The rows are grouped in 3 ways, from coarse to fine. Each group lies inside one group of the grouping before and may be the whole of it. The rows also spread widely along 12 directions, which tell nothing about the answers.
Some rows, each with its group in each grouping after it:
[  4  -7   7   4   6  13  18  15  -2  -1   2   9   0  12 -15   0 -10 -15]	bolor Q_884 Q_407
[ -5   2 -16  12  30  -2  -9 -13 -11 -13 -30   6 -44  12   5 -15 -25  -9]	bolor Q_884 Q_273
[-32  36 -19 -10   8  13 -10  -7  13  -5 -29 -39 -17   5  15  16  12  33]	bolor Q_884 Q_632
[ -7 -20  -4 -20  16 -11  14  -9 -11  10  47  16  10   8  16   7   9  -1]	Sefis Q_305 Q_372
[-15  -9   9  -3   1  15  -9   5  -6  10  18 -29   7  20 -17   3  28  11]	buv Q_240 Q_831
[-15  10  -3 -14   7   5   7   0   8  -6  25  32 -13  -6   9   7   5   7]	Sefis Q_815 Q_450
[  1   5   9  17 -22 -22  17 -14  13  -1 -29 -16  -4  28  -6 -24 -15 -21]	buv Q_791 Q_712
[-23 -11  11   0   4  22  -2  -9  11 -13  19 -10  -5  -8  13  -6  14   6]	buv Q_949 Q_199
[  1 -23  27   3 -26 -25  -3   3   9  -8   5 -15  25 -25  14   0  14  -4]	buv Q_240 Q_277
[ 19  17 -18  21  -6 -26  28  26  17  14 -30 -22  35   1  -2  20 -27  -6]	Sefis Q_305 Q_448
[ 10 -27   1  18  22  24 -17 -25  -5  20  -7 -20  -3 -18  13   6  33  22]	bolor Q_613 Q_364
[ 10 -10 -17  -8  18 -36 -19 -10  11  -8 -10 -28   0  24  -9  31   7  -8]	bolor Q_613 Q_238
[-10 -23  18   5  -4  -4 -10   4 -11   0 -18 -12  -9 -22  -2 -16   2 -29]	buv Q_156 Q_93
[ 15 -14 -16  10  14  -7   5 -14  -9 -19 -14  10 -26  16  21 -22 -21 -12]	bolor Q_613 Q_97
[-35  18  -8  16   5 -22  15 -22  45 -48 -49 -22 -29  25  21  -6 -47 -50]	Sefis Q_672 Q_100
[ 28   3 -12  25 -14   9  16  -4  11  22  17   1  32  15  17  -5   9  47]	Sefis Q_815 Q_439
[ -7  31  23 -24 -47 -25 -18  17   7 -13  -7  16 -15  -9 -17   5   4  19]	bolor Q_613 Q_97
[-13 -33  31  26  12  22   4  -1   2   4  21   1   3 -11   4   0 -24  -6]	bolor Q_613 Q_238
[-24  34   4  -5 -28 -42  16  -8  27 -14 -17  20 -20  32  -2 -11 -39 -14]	Sefis Q_815 Q_450
[ -2 -14 -11  -4   9   6   8 -12  -4  19  -8 -39   6  29 -12   3  41  -5]	buv Q_240 Q_277
[  4  -7   7  12  -8   8  10  -5  -2  10   4  17   0  -6  11 -18   4   4]	Sefis Q_815 Q_439
[-31  21  22 -13 -26   7   5 -20  13   3  15   8 -17   8   4 -12  18  21]	buv Q_791 Q_712
[  5  10  -5  -1 -12   4  11  15 -10  -6  -1  12  -9   3   2 -16   1  -2]	Sefis Q_672 Q_100
[-23 -29  20  40  11  76  42  -5  -7   9  -2 -17   3 -26  38 -42  -6 -19]	Sefis Q_672 Q_100
[-19   6  -7 -27   4   4  31  -6   2   9  12  13  -1   1   9   6  17 -11]	Sefis Q_305 Q_372
[ 20 -21   1   4  13 -22 -46  -3   0 -27  -2 -10 -11   5  -4  15   6   9]	bolor Q_884 Q_407
[-15  -4   3 -16  -5  -2 -28  25   3 -48  25 -36   6  12   2   4   9   7]	buv Q_240 Q_831
[-10 -10 -16  -5  28  -4  -3  -8 -11   7 -11  -3 -21  -7   3   9  19 -11]	buv Q_240 Q_277
[-19  -3   5   4  -3  19  17 -13  -9  24   4   4  -7  -3  17 -23  10   6]	Sefis Q_815 Q_439
[ -3 -19 -25  37  44  32  23   9  -7  -6  12  -9  -4  12  17 -14 -41 -10]	buv Q_949 Q_199
[  3  -7  20  10 -24  25  19 -30   4  -6 -54   6 -34   6  -1 -47  16 -30]	bolor Q_613 Q_364

New rows, each followed by its group in each grouping:
[ -2   8  -4   8   4  39  21   6   9 -10  -2  12 -12   3   0  -7   7  -5]	Sefis Q_672 Q_100
[  5  -5  -1  18  14  58  11  26 -48  33  -6   0 -13 -31  -8 -26  20  11]	buv Q_791 Q_712
[-15  17  -4  -5   4 -24   6 -16  48 -30   7  26  -7   9   8  32 -19  -3]	Sefis Q_305 Q_372
[-17 -21   8  17  15  13 -13   8  -6 -35   1 -22 -15  10   2 -14 -21 -19]	buv Q_240 Q_277
[ -5 -32  27 -12  -6  31 -13 -21 -21  -5  36  31 -30  31 -21 -37  25  -8]	buv Q_156 Q_93
[ -8  -3  -8 -20  11 -24   1 -12  28 -29  -7   9 -15  16  -9  18   4 -38]	buv Q_156 Q_93
[-12  30 -20 -24  13 -42 -16  -4  21 -28  -6  30 -27  -7  16  32 -17  13]	bolor Q_884 Q_632
[  5   5 -11  -4  -3  -5   7  -6   7   7  20  13   5   6  14   4   9  28]	buv Q_156 Q_93
[ 21  -9  26   0 -43 -12  14  12 -10   0  21   5  22  14  -7 -31   7   0]	buv Q_791 Q_712
[ 21 -20   8  27   3  21   5  -4   4  35  13   1  23  -1  -8   6  21  22]	Sefis Q_815 Q_450
[  4 -35   8  36  27  55 -14  -2  -5  24   3 -43   8  15 -35   2  23   7]	buv Q_949 Q_199
[ 10 -28   1  34  21  43  22   8   3  42  -4 -26  41 -59  21  24  40  21]	buv Q_240 Q_277
[-25 -26   1 -17  14 -17  -1  -1 -24 -11   1 -24 -12   9   7 -15  -6 -46]	Sefis Q_305 Q_372
[-10 -21 -14   0  23 -13  -3 -16  -1   3  11 -17   4  -7  34   4   5   0]	buv Q_156 Q_93
[  1  -2   3   7  -2  -8  18 -17  12  46   2  22  12 -21   7  15  19  17]	buv Q_156 Q_93
[ -3 -17  14   9   4 -22   6 -17  13  31  26   4  30 -13  23  24  -4  27]	bolor Q_884 Q_632
[ -8   4  14  11  -6  21   9  18  -3  -8 -33  19 -27 -18 -23 -13  -3 -26]	buv Q_240 Q_277
[ -6   6  20  16  -9  -6 -10  -9  53 -21  23  13  13  -6   3  37  -3  22]	Sefis Q_672 Q_100
[-10   0 -12 -12  38 -21  -6  28  11 -10   1  20  -7 -35 -22  58  -1 -28]	buv Q_240 Q_277
[ 10 -14 -18  15   8  -5 -23 -14 -11  -8  17 -19  -1  18  32 -16  -5  36]	buv Q_156 Q_93
[  8 -13 -23 -14  32 -38 -26  25   2 -39  -3 -28  12 -16  13  37 -12 -19]	bolor Q_884 Q_632
[-14  -3   4 -12   5  -4  -6  -4   1 -15  35   0  -5  12   6   1   3   5]	buv Q_791 Q_712
[-20   8  37  35 -15  34  13  -2  23  30   4 -12   9  22 -43   6  -9  11]	buv Q_791 Q_712
[-20   0  16   3 -20  -6 -11   5 -24  10 -22 -14 -23   3 -10 -33 -10 -10]	buv Q_156 Q_93
[ 22  -2 -14 -10  10   2  -7  28 -12 -20 -14  -6   0  -5 -10   8   7  -9]	bolor Q_884 Q_632
[ 13  -5   9 -34 -10   8   3  14  22 -49   8  11   4 -26  -5  12  49 -31]	buv Q_791 Q_712
[-23   0 -15  -3   9   0  32  -2  -5  14   1 -17  -1  11  16 -15  -7 -13]	buv Q_949 Q_199
[ 35 -24  -8  32   5  16 -22   7 -34 -17 -28   1 -25   6   1 -47   3   0]	buv Q_240 Q_831
[ -9 -22   5  -2  14  -7   2 -11 -11  20  29   6   3  17  -5   5   1  -4]	Sefis Q_305 Q_372
[  0 -23  18  37   9  -7 -17 -35  26  13   0 -11   2  17  -5  12  -1   4]	Sefis Q_672 Q_100
[ 17 -29  -1  -5   3 -48 -14  33 -19 -13   4 -31  23   9 -19   9  -6 -35]	buv Q_240 Q_277
[ 41   0  -2   9  -8  37   1  14  18 -38  16  15   9  17 -20  -1  24  12]	buv Q_791 Q_712
[-12 -20  17  28 -12  -9 -13  11  -6  28 -30 -83  35 -22   6  -2  16   6]	buv Q_240 Q_831
[ 10 -16  14   2 -20 -25  10 -17   7  -4  12 -12  22  10  33 -18   0  12]	bolor Q_884 Q_273
[ 37  -7 -24 -15   7 -41  -4   1  -5 -27   9  23  -8  31  -4   4  -6 -11]	bolor Q_613 Q_364
[  5   2  -7 -10   8 -24 -17  25  26 -11  22 -13  29  -8 -17  55   6   7]	buv Q_156 Q_93
[ -7   1  16  11  -9  -9   1 -10  34  -6  20  -7  20   2  22  22 -10  34]	bolor Q_884 Q_407
[-34  19  32 -26 -29  -4  -1 -26  48 -24   7   7  -7  10  -1  17  18  10]	bolor Q_884 Q_632
[-14   1 -13 -14  -3 -20  47 -32  10  12 -22   4 -15  41   8 -26   5 -46]	Sefis Q_815 Q_450
[ -7 -20   8  11   9  28   5  -5  -7   3  15 -30   8   6   7 -13  16  -1]	buv Q_791 Q_712
[ -6 -31   7  10  18  -2   4  -5 -20   0  22  27 -14 -12  19 -23 -25 -17]	buv Q_156 Q_93
[  9 -36  12  29  28   5  -6  40 -13  14  -4 -25  22 -21 -40  28 -10 -33]	buv Q_240 Q_277
[ -3  -4   2  -1 -12  -9   1  20 -24   3  18   7  -1 -20  18 -24  -7  13]	buv Q_949 Q_199
[-17 -12  23   1  -6 -20  -5  -1  31 -17  24   2  18 -17  12  22   2   3]	buv Q_240 Q_831
[  5   5 -16   4  11 -12  11   0  27   0 -21  -1   9 -11   2  24   6 -14]	Sefis Q_815 Q_439
[ -1  -4  15   2 -25 -11   3  47  -2 -21  39 -28  39  20 -14   6 -22   7]	buv Q_240 Q_277
[ -1   7   2  -6  -2 -38 -19  14  28 -27 -23 -43  14  12 -18  35  -9 -14]	bolor Q_884 Q_273
[ -7 -14  18 -14 -11 -18  -6   7 -21 -31  14   8 -15  -1  21 -31 -19 -13]	bolor Q_884 Q_273
[ -5   8  11  16 -11 -28 -33  11  16 -42   1  19 -21 -15   6  -4 -39  13]	buv Q_949 Q_199
[  2 -24  -2 -10  23  14   8 -21  -2 -11  11  38 -23 -17  17  -4  32 -12]	buv Q_240 Q_277
[  7   0   3  10 -13 -32 -19  26   4  -4 -11 -18  16 -17  -5  13 -16   2]	buv Q_156 Q_93
[ 24 -12  13  -1 -23   5   3   4  -5 -10   5  -4  16  13   3 -18  14  11]	bolor Q_884 Q_632
[ 12   8  17   5 -32  -8  -3  14  -8  -1 -16  -4  -5  21 -26 -17 -12   1]	bolor Q_613 Q_364
[ 13 -19  -5  23  16   9  14  -5 -21   1 -18  10 -22  13  14 -33 -22 -13]	bolor Q_884 Q_407
[-12   4  21 -22 -25 -32 -20   8   3  14  26  -1  16 -18  -3  19  27  21]	Sefis Q_815 Q_450
[-17   1  36   8 -41  -8  -6  10   3 -15  -9 -20  -6  34 -32 -25 -15 -15]	buv Q_240 Q_277
[  5 -13  40  15 -35   1 -16   6  14   6  10  -5  21  -8 -19  -1   8  14]	buv Q_156 Q_93
[  1  -8  -6   9   0   2  21  -5  -3  18  10  -9  12  18  12 -13   1   5]	Sefis Q_815 Q_450
[-15   7 -31 -11  24   1 -16  -2   1 -50 -24 -21 -36   8  25 -12  -2 -19]	Sefis Q_815 Q_450
[-11 -21  26 -15 -16 -54 -11 -20  -5   5 -11 -17  -8  15 -17 -12  13 -45]	buv Q_791 Q_712
[-11   0 -12  -4  16  15  32 -10  15   6  22   2   5  25   5  11   9  -9]	Sefis Q_672 Q_100
[-33  51  -2 -19 -30  -1   4 -20  41 -30  32  21 -16  24  32   7   3  56]	Sefis Q_672 Q_100
[  2 -15   2  19  -3  -9  -7   0 -30   9  -4   7 -14 -12  22 -35 -21   6]	buv Q_156 Q_93
[-22  20  28 -11 -27  12  10   5  32 -16  -3  -2   5 -18   4  10  11  12]	bolor Q_884 Q_273
[ -4 -23   0 -50  14 -28 -37  -3 -36  30  11   5 -16 -31 -18  20  71 -11]	buv Q_156 Q_93
[-10   4  20 -19  -7 -31   8  -6   2  44  27  27   9   0 -16  27  10  19]	bolor Q_884 Q_273
[-14  -9  10 -21  -7 -13 -12  10  -4 -27  33 -15  -5  57 -35   0   0 -18]	buv Q_240 Q_277
[ 21 -14 -15  27  25  30  20 -21   2 -15 -12  17 -18  10  32 -27 -13   4]	bolor Q_884 Q_273
[  0   5  -6  12   5  -2   8   1   6  10 -10   8  -6  10  -9   3   2   4]	buv Q_240 Q_831
[  9 -17 -11  -3  20 -23 -12  -1   1 -17  39   1   9   7  21  20 -13  15]	bolor Q_613 Q_364
[ -5 -17   2  27  18  26  15  -5 -11  20  -5   1  -9   3  -2 -11  -2  -1]	buv Q_240 Q_277
[  6 -29   9  16   5  11  -1  -9 -10   4 -21 -22  -5   3  -5 -19  19 -32]	Sefis Q_672 Q_100
[ -5 -42 -18  10  37  31  -2  -1 -26   9   0 -69  14   4  19 -11  20 -16]	buv Q_156 Q_93
[  2  -8 -12  -8  17 -21   0  22 -24  22  17   7   4   0 -16  14  -8 -10]	buv Q_156 Q_93
[-14 -11  -2  -8  14  24  41 -16  -3  -2   5   0 -10  28  16 -24  -2 -23]	bolor Q_884 Q_273
[-21  41 -21 -20  -4  -6   3   2  -5  -9   8 -13 -22  61  -4  -7 -20  31]	bolor Q_884 Q_273
[ -3 -39  -3   3  26  -8 -19  21 -26  10   0 -62  20  -1 -12   9  18 -24]	buv Q_240 Q_831
[ -7   5   1 -13  -6  25  22   1  10 -15  19   6   3  11  10  -6  12   1]	Sefis Q_305 Q_448
[-15 -15  42 -11 -37 -15 -19  15 -12 -16 -12 -17 -12  10 -37 -23  11 -35]	buv Q_240 Q_277
[ -8  -9 -10   9  10 -26 -21  -3 -16  13   4 -26  -4  18   4  -3 -16  10]	buv Q_156 Q_93
[  3 -34  12 -25   1  11  19  19 -15  -5  35  -5  20   8 -14  -7  36 -35]	buv Q_240 Q_831
[-18   2  25  -1 -39   0   1  -2  -7 -16  -8 -17 -18  40 -15 -42  -2  -9]	buv Q_240 Q_277
[-20 -13   9  11  12   7  14  -4   7   2  10   3  -2  -6   7   5  -8  -8]	buv Q_240 Q_277
[ 19  -3 -17 -21   1  10  23   4 -15 -15  14   8  -7  45  -1 -19  14  -5]	bolor Q_884 Q_407
[  2  10 -20  19  17  -5   7  14   1  19 -10   4  -5  -1 -12  14 -17   8]	buv Q_949 Q_199
[-24  -3   2 -23   3  18  17  17 -11  19   8 -27  12 -12  -4   6  33 -15]	Sefis Q_815 Q_450
[  4  -6  -4  -4  -7  22  27  -1  -5 -10  31  26   0  11  24 -29   0   8]	buv Q_156 Q_93
[  6   1 -14  -7  17 -29 -26 -32  15 -14   6  10 -27  43 -11  20   1  12]	bolor Q_613 Q_364
[ 10   5  10  -8  -9  -5  -7  23  -9  20  12   4   8   9 -32  20  15  21]	bolor Q_884 Q_407
[ 35   7 -26   8  -4   9 -17   6 -15   2 -46 -38  -2  -4  11  -8  40  34]	bolor Q_884 Q_407
[ -4  11   2  36   5 -13  18 -26  49  -2   7  13   5  29  13  21 -49  22]	bolor Q_613 Q_364
[  1 -14 -12  -9  26  19  23  -7  -9  -5  37  35  -8  10  18  -5   1  -6]	Sefis Q_305 Q_448
[ -1 -14   7  -1   3  16 -11  -8  10 -28  -5   2 -15  -1  -1  -8  30  -9]	buv Q_240 Q_831
[ -2   0 -10 -22  -1 -39   5  14   3  -9  -6 -28  15  -9  13  19   2 -17]	bolor Q_613 Q_364
[-23 -11 -14   1  32  -7 -12  10  -2   9  27 -37  20 -10  21  28  -6  11]	Sefis Q_815 Q_439
[  4  12  -8  -4  10 -21 -10   1  22   5   8  22  -1   8 -25  40  16  17]	buv Q_240 Q_831
[-28  -9  18  25 -10  -4  11 -23  19   6  -2 -43  10  31  13 -13 -19  -9]	Sefis Q_672 Q_100
[ 12 -23   9 -15  -6  -9  11  53 -29  33  28 -23  47  -9 -37  18  15 -22]	buv Q_156 Q_93
[ 36   4   3  49 -28 -23 -14 -10  10   6 -59 -19   3   4   4 -21 -15  19]	Sefis Q_305 Q_448
[ -7 -21  13  23  -4 -15  15 -28  -1  31  17   5  14  -1  33 -14 -15  16]	Sefis Q_305 Q_372
[ 16   1  -8   7   7  18  -2  12 -13  -8   4   1  -3   5   6  -9   0  25]	bolor Q_884 Q_273
[-22 -23  28 -15   0  13  23   3  15  31   9  -2  26 -54  -2  28  42 -27]	buv Q_156 Q_93
